There are 5 ways to turn a row about zero (a turn may also mirror it). The second row of each pair is the first, turned, with some noise. The first 45 pairs use one turn. New pairs use 2 turns, one after the other, and a turn may come again.
Some pairs, each with its turns in order after it:
[ 12.1 -22.6  -9.8  47.5  42.5   9.9 -46.7 -14.4]
[ 20.9  38.0 -52.5  27.5 -25.4 -28.5 -16.1  21.2]  Z491

[ -0.5  -4.9  -1.3   7.2  18.0   9.1 -21.3  16.1]
[-18.3  -2.6   3.9  -7.5 -26.3   6.8   6.2  17.9]  Z251

[-23.4   7.5 -12.0  -3.8  19.4  19.5  14.7 -16.3]
[ -9.7  -8.4 -30.2  14.1  10.5  11.8  25.1  -0.2]  Z251

[ -3.6 -10.3 -20.9  -3.1  15.8  22.0  -1.9  40.3]
[ 12.5   7.1  36.3  29.7 -11.3  -5.6  11.0  10.3]  Z518

[ 15.2  16.9  -0.6  18.6 -12.1  19.2  -9.2 -21.8]
[-31.6 -23.5   1.2 -15.1  12.6 -14.0  -7.9   5.7]  Z518

[ -7.2 -25.9   3.7   5.0 -39.2  27.7 -10.1  -6.9]
[ -2.4 -24.7  29.4  -4.1  16.6  33.9  -5.4  -1.8]  Z251

[ 22.4 -17.5  46.9  15.0 -52.7   4.8  27.5  25.0]
[ 46.8 -67.3 -16.2 -20.0  -2.4  -8.2   0.1   1.7]  Z583

[ 19.6 -15.1  19.9 -25.3  43.8 -44.6  21.7  24.8]
[  9.8 -17.4 -31.6  50.9  16.6  33.9   9.8 -23.4]  Z989

[ -2.8 -23.1  -7.9  12.4 -16.4 -17.4  37.7 -82.4]
[ 17.3 -45.8 -32.0 -26.3 -53.4 -13.4  31.1 -42.4]  Z491

[-26.2  11.9  -7.0  17.1  31.5 -38.1  -5.8  40.2]
[ 19.6  27.9  23.9  26.2   4.3 -37.6  22.4 -32.6]  Z583

[  5.2 -29.4 -33.8 -44.3   0.5  13.1   1.3  18.8]
[-11.9   8.1 -46.7  16.2 -22.5  23.9   5.1 -22.8]  Z583

[ 16.1  33.0  20.6 -14.4  -3.2 -33.3   5.3  35.5]
[ 42.9 -34.5 -23.5   3.6  -2.0  -1.6  19.2 -19.5]  Z518

[ -5.5 -42.2   0.4 -13.9 -18.8  -7.5 -24.5  36.3]
[ 18.6   5.0 -46.8  -9.4 -32.3 -14.7  21.9 -12.1]  Z583

[ 26.4  29.6  18.0   0.8 -18.8 -17.8  14.6 -15.7]
[ 12.5  16.3  12.5  10.5   7.2 -30.5  -7.4 -37.3]  Z251

[ -0.6  30.5  27.0  -0.9  -5.9 -15.0  10.8 -20.4]
[ 21.0  -5.0  20.2  -7.3  25.1  -3.9 -28.7  10.9]  Z583

[  0.5   5.2   1.5 -17.1  20.6   5.5 -22.1 -33.4]
[-8.9 -0.3 18.1  8.7 19.4 10.5 12.1 34.0]  Z989

[ 11.6  -3.2  38.7 -62.5  -9.3 -21.6  -6.5  42.6]
[ 47.6   5.1  -9.5  11.8 -18.9 -12.1   9.0 -68.7]  Z518

[ 23.1   9.0 -13.3 -15.5 -15.9  20.2  22.4  27.8]
[ -1.1 -33.1   7.2  -0.5  -0.2 -26.0   3.3 -30.5]  Z989

[ 28.3  17.5 -61.9  47.5  20.7   0.5 -29.6  28.5]
[-29.3  22.1  32.2 -16.7   2.1  20.6  70.7 -29.9]  Z583

[-32.0 -44.2 -16.3  25.3  19.7 -41.2  26.3 -16.6]
[-13.4 -26.3 -63.6  -6.4 -24.7  26.8  21.3  13.7]  Z491

[ 28.7  12.7  30.9   5.5  39.2 -16.0  38.2   1.3]
[ -8.8 -40.2  -8.8 -15.0  -3.2 -20.4 -53.7   9.0]  Z491

[  8.3  27.4  15.9  -0.2 -15.9  20.0   2.1   5.6]
[-11.6 -19.1   0.3  -1.4   8.9 -23.5  24.0 -12.1]  Z518

[-17.1   3.8 -22.7  68.2   9.7  12.4   5.9 -23.2]
[  2.7  18.1 -23.2 -52.3 -32.2   0.3  32.9  24.7]  Z989

[-30.3  27.2  -8.1 -38.9 -30.9   4.9   0.1 -20.6]
[ -6.8  26.5  45.1 -10.0  38.5  -9.4  -3.1 -11.9]  Z989

[ 10.7   9.2  45.3  -4.5 -14.5 -23.9 -33.2  -4.0]
[ 12.0 -18.9  -6.6 -43.6   0.9   4.2  -6.0 -43.6]  Z518

[ 22.2  13.3  -7.6  -3.9  18.9  34.5 -16.3  22.8]
[-42.8  18.6   6.0 -16.0 -13.7  -1.9  17.2   2.6]  Z251

[ 19.4  -1.8   9.9 -11.1  -6.5 -34.2  34.4 -15.6]
[ -6.9 -39.7   7.7 -28.6 -28.4   9.8 -11.5  -1.3]  Z491

[-17.1 -37.5  17.0  -1.9   8.7  45.5 -46.0  -9.6]
[-28.8  21.3  -1.3  23.9 -20.6 -30.0 -20.7  57.1]  Z989

[ 55.4 -20.1 -30.1 -29.1 -44.7  28.4  -4.9  -1.1]
[-15.8 -21.6 -50.4 -35.8  -7.9  60.5  13.6 -17.2]  Z583

[ 33.5 -16.1  33.4 -10.4  22.6 -11.8 -15.1  35.5]
[ 21.9   4.0   5.8 -24.8 -37.8 -15.1 -11.7 -39.2]  Z583

[ 41.6 -25.9  -2.4   3.3  21.4   1.6  32.5  18.9]
[-8.4 -8.1 -3.5 45.9 -7.5 42.9 15.9 -8.4]  Z518

[ 21.2 -11.3  22.0 -10.9 -22.2 -33.4  -4.7  11.7]
[ 16.1  15.3  21.3  -4.7  -6.2 -11.4 -40.4  -3.4]  Z251

[-14.9   7.0   4.6  45.0 -53.7 -36.5  21.2   3.1]
[ 56.5 -14.1  43.0  22.6  16.0 -19.4  14.3  -3.6]  Z251

[28.5 -9.6  7.2  7.0 -9.0  5.9 -1.8 -9.5]
[  2.8  12.5  16.6  -9.7  -0.7  11.6  -6.0 -27.9]  Z251

[-20.7 -29.2 -24.2  -7.1  24.5   5.2  -1.8 -17.5]
[ -3.4  14.5 -25.8   9.9  22.6 -17.6  26.6  22.9]  Z989

[ 22.0  14.2  23.1  35.9  -2.4 -37.6  31.9  41.3]
[-14.0  -3.4  -2.2 -36.6   1.3  38.8 -60.4   8.4]  Z491

[  5.8 -10.0  11.2  33.6 -21.4  11.8 -27.4  -0.9]
[ 35.2  33.7 -11.3   9.1  -1.6  12.2  -9.2  -6.4]  Z491

[  3.3 -32.3 -11.4  32.6   8.9  -5.3 -38.0   0.4]
[ 25.1   1.8 -29.0  -5.2 -17.8  -8.6 -15.4  41.6]  Z989

[  5.1 -12.6   5.3  10.7 -78.9  42.4 -26.4   0.3]
[ 62.8  41.5  28.4  -4.1  14.0  30.1  25.7 -31.1]  Z491

[  9.6  18.7  18.7  29.4  19.3  -7.3 -50.2   0.8]
[  5.8  35.0  40.9 -36.6 -13.9 -11.4  15.1   7.5]  Z583

[ 63.7 -23.7   4.5   5.2  -0.5   3.5  30.2 -33.8]
[ 21.8  41.0   2.7 -23.1   4.4  29.8  -6.1 -56.7]  Z251

[ -8.2 -38.2  30.3  15.4  -1.3 -11.3 -15.7  -7.2]
[-13.9  18.5 -29.0   8.7  -9.8  14.8 -28.2  14.4]  Z989

[ -4.9   4.1 -26.9 -11.0 -28.6  -2.3 -18.0   1.4]
[-5.8 25.8 18.8 -1.2 -3.9 14.4 26.3 -8.8]  Z491

[ 24.4  45.3  12.6  -7.9   0.8   2.5 -11.4 -14.6]
[ -5.5 -43.1 -15.6   0.5  30.9 -22.2  -5.4 -22.0]  Z518

[-30.0 -39.0 -28.6 -33.4  -9.8  23.8 -33.2  -0.6]
[ -1.9  46.3  36.4   5.0 -23.5 -28.7 -39.1  -1.7]  Z518

New pairs, each followed by its turns in order:
[ -7.2  20.3 -38.8   7.3 -30.7 -30.8  -6.0  24.9]
[ -7.7  -2.6 -18.5  40.3  43.5  22.7   7.9  19.9]  Z583 Z518

[16.6 16.8 -4.1 11.1 25.9 63.5 24.2  3.2]
[ 51.9  -3.2   6.4  34.5  34.3  11.4 -14.5  23.2]  Z989 Z251

[ 10.6 -16.4 -32.0  30.1  -4.3  12.1 -15.5   5.7]
[-24.7  26.7  -6.4  -4.9  18.9  -5.9  17.2 -32.4]  Z583 Z989

[ -2.3 -27.7  19.1  18.7 -25.7  19.6  16.4 -21.1]
[-19.8   9.9   5.2   9.0 -12.1  38.5  17.9 -23.3]  Z251 Z251

[  9.5 -17.2 -28.6 -21.5 -28.2   2.3  15.8 -19.9]
[ 31.8  21.1   5.6   5.1  19.8  19.5 -25.9  -5.5]  Z989 Z518

[ 27.6  45.3  39.7  14.9  21.8  -6.4 -25.6  -2.2]
[-43.9   2.1   2.8  -6.9 -39.1 -29.2 -37.0 -11.2]  Z989 Z989

[-52.0  17.0  11.3   2.1 -34.3  33.3  -9.9 -27.1]
[ 12.8  25.9  53.3  22.1  -5.1  37.0 -11.0 -24.3]  Z989 Z989

[-25.2   9.7  -5.4 -37.3  -8.7  13.2  26.1  47.8]
[ -1.4   1.0  26.7  42.3 -41.1 -20.6 -28.9  -9.4]  Z491 Z583

[ 19.2  -3.8  15.1  -1.8 -16.7   9.3 -26.8   9.9]
[-10.1 -22.4  14.3   5.8  20.2 -13.6 -14.8 -14.5]  Z583 Z989

[  3.1  36.5 -11.8   9.6  13.8  -6.5   5.2  -8.4]
[-14.6  -4.1  -7.1   7.6  37.7 -12.4  -6.4  -9.6]  Z251 Z583

[  3.6 -10.0  -5.7  -4.5  -8.3   3.2  13.7  36.2]
[-24.2 -16.6 -18.1  -3.9 -15.6   6.8  21.7   8.9]  Z518 Z518

[ -0.3  -4.5 -11.4   7.3  12.9 -16.1 -17.0   6.2]
[  7.4 -11.3   3.5  -2.7  -9.3 -17.7  13.6  15.2]  Z491 Z518

[-28.1  26.2   5.0   6.6   1.6   3.2  45.2 -21.0]
[-18.6  19.7 -20.0  -0.4  36.8  -5.1  12.9  34.1]  Z491 Z989

[ 4.1 35.5  7.8 20.8 13.2 -8.9 -7.1 41.1]
[ -8.4 -41.2 -10.8  -1.9 -22.0  -8.4 -17.2 -29.0]  Z518 Z583

[ 40.2  -3.2  21.7   8.7 -25.0  14.8 -24.3  -0.3]
[24.9 15.9  9.1 26.8 -0.5 26.8 24.6 21.0]  Z989 Z491

[  8.9  13.9 -33.6   6.0 -12.7 -16.9   6.2 -13.4]
[-17.6   3.7  -6.6  -7.2   6.8   0.9 -24.8 -28.3]  Z251 Z583

[-23.1  39.8 -27.4  14.7  29.8 -18.4  20.6  19.2]
[ 33.1 -12.0 -22.8 -18.7  16.6  14.3  19.2 -42.7]  Z251 Z989

[ 37.4   5.8 -11.8   3.2 -38.3  -4.0  -2.6  -9.9]
[  6.6 -35.3   9.4  25.4 -22.9 -23.7  -9.2   1.3]  Z251 Z491

[  6.2  -6.5  -3.2 -24.6   5.6 -55.3  26.6  -2.5]
[22.2  0.6 -3.2 -1.8 16.9 26.7 18.5 51.2]  Z583 Z989

[ 17.9  43.7  13.5   8.0  20.5 -34.9 -41.5 -44.3]
[ 17.0   4.2 -11.1 -42.5  31.8 -23.9  31.2  53.0]  Z491 Z583

[ -1.8   0.1 -31.4   4.1   6.0  25.7   9.8  20.1]
[-42.2 -21.7   3.3   8.9   5.2 -11.5  -6.9   1.1]  Z491 Z491

[  1.3  41.3 -12.5  62.9   4.7 -50.0   1.6  -8.3]
[ -1.9  41.1  11.2  34.3  -4.8  -5.5  53.0 -47.6]  Z491 Z491

[-16.0 -29.1  -1.1   9.7  32.5   4.5 -27.8  10.2]
[-21.5  34.8 -17.1 -26.4   7.0   6.9 -14.9   7.2]  Z491 Z491

[-16.3 -31.2  29.9 -26.6 -10.1 -38.9   8.1  -1.3]
[-28.0 -26.7 -16.4 -10.3 -27.5   2.5  40.3 -13.8]  Z989 Z251

[-24.2  -4.1  41.6 -26.4  -1.2  53.0 -14.9  26.2]
[ 23.4   3.5  15.1  33.4 -33.5 -25.5  39.7  42.4]  Z251 Z583

[ 30.3  14.4 -27.4  13.6  23.2 -16.7  -0.7 -42.2]
[-27.4 -21.9 -34.4  42.2 -14.9   3.1 -10.6  14.5]  Z583 Z251

[  4.7  31.1  -8.2 -27.9 -19.0 -50.3  -9.1 -17.0]
[ 40.9 -10.9 -15.2   4.6  36.0  30.8 -10.1  30.1]  Z251 Z989

[  6.8  -0.1   3.4  23.4  42.2 -47.8  14.9  11.7]
[ 30.5  34.6   4.8   2.3   3.9 -48.9 -18.1  12.0]  Z491 Z989

[ -9.0  -8.5   3.4   4.6 -18.4  22.4 -19.6 -10.9]
[-5.0 16.1  7.9 -6.9 23.2 -4.8 -1.0 27.5]  Z583 Z251

[ -1.6  11.6   9.3 -19.0 -16.0 -52.1 -31.1  16.6]
[ 17.2 -15.3  20.2 -14.1 -27.2 -23.7 -40.5  10.7]  Z251 Z251

[-14.9   0.7 -13.2  -6.7   7.9   2.5   6.0 -12.7]
[  4.5  -1.3  16.2 -11.2   0.1  -2.1   6.0  17.6]  Z583 Z518

[ 12.6 -16.8  14.2 -19.9  30.9  21.2 -19.7   4.8]
[  0.9  15.9  18.0 -10.7  -8.1 -48.0   0.4   7.5]  Z251 Z518

[-41.2   4.0  36.1  58.2 -31.8 -37.4  22.6  -7.4]
[-66.7 -32.7  -9.1  -5.1  50.7 -17.5   0.4 -31.4]  Z989 Z251

[-8.6 18.0  5.4 -2.9  6.5 32.6 -0.3 25.5]
[ -6.0  -3.2 -37.2 -27.4 -13.8   1.8  15.6  -2.0]  Z989 Z518

[  9.3  -4.0  16.0  -5.8 -30.5   0.9 -13.3   2.7]
[-10.0  11.9   2.8  17.7  -9.2  19.7 -15.0  17.6]  Z251 Z989

[-25.1  25.2  42.1  10.9 -15.3 -16.4  20.8 -27.9]
[-44.1 -16.9  11.4 -17.9  -2.5 -23.8  34.0  12.8]  Z518 Z491

[  1.0   7.5 -31.4  33.1  11.9 -20.7  41.4 -16.6]
[-17.4  15.5  17.1 -25.0  -1.2   7.1  29.3  49.6]  Z518 Z251

[43.7 -6.9 19.1 31.6 12.7 -4.1 -3.2 23.0]
[ 19.5  32.4  -2.1 -34.1 -18.7  26.1  11.1 -12.1]  Z491 Z583

[-27.9 -49.0  47.3 -30.1 -10.7 -20.8 -14.2  30.6]
[-26.5 -32.7 -40.1  10.6 -60.0 -30.9   3.7  -4.4]  Z491 Z989

[-16.0 -50.1  43.5 -25.1  41.0   0.7  65.6 -20.1]
[-10.5 -10.6  55.8 -37.2 -16.2  -5.5  80.9   4.2]  Z518 Z989

[-52.7 -17.5  -9.4   2.5 -13.7  33.3   1.1  10.8]
[  4.2 -17.8   2.2  17.2 -42.2  10.9  34.3  41.0]  Z583 Z518

[ 15.9 -75.9  -3.3   7.1   5.2 -12.6  -8.5 -14.2]
[-21.1  19.2  59.3 -16.5 -24.0 -25.1 -16.6  16.7]  Z518 Z989

[-12.4 -11.9 -17.9   2.4  23.3  38.1 -23.0  -2.6]
[ 4.0 -4.9 -2.0 -9.7 38.1  0.9 42.4 -1.9]  Z251 Z491

[  0.2   4.8  24.9 -25.0  -9.0 -31.0 -15.2  -6.0]
[-26.5   6.4  13.1 -22.6 -21.0   6.8  26.5 -15.8]  Z491 Z518

[ 19.1 -15.4 -14.4  13.0  20.9  11.0 -60.9  -7.7]
[ 15.1  17.3 -38.8   1.6  -0.7 -57.9  17.8  -6.4]  Z583 Z518

[-14.5  46.1  -1.3 -15.1 -37.4 -21.0 -13.6   6.5]
[ 11.0   2.1  21.7 -38.0 -23.3  10.0 -45.9  10.8]  Z989 Z583

[ 11.4  34.7  21.2 -12.3  -7.5  16.0 -11.3  26.1]
[-27.0 -21.2  -5.7  -7.4  16.0 -24.5 -27.5 -10.7]  Z518 Z583

[11.9 18.1  3.3 53.6 18.2 14.6 -7.0  3.5]
[-31.0  40.3  13.7  21.5 -28.2 -13.4   3.7 -10.9]  Z491 Z491

[-55.0  25.9   2.0 -10.6  -4.5  -9.5   7.4 -36.0]
[ 34.3 -38.1  36.6  -5.4  11.7  15.5  20.7  15.9]  Z583 Z518

[15.2 -2.6 -7.3 21.7  9.0 23.4 52.6 14.7]
[ -0.2 -38.5  16.6  39.9   5.3 -11.4  29.0   9.5]  Z518 Z583

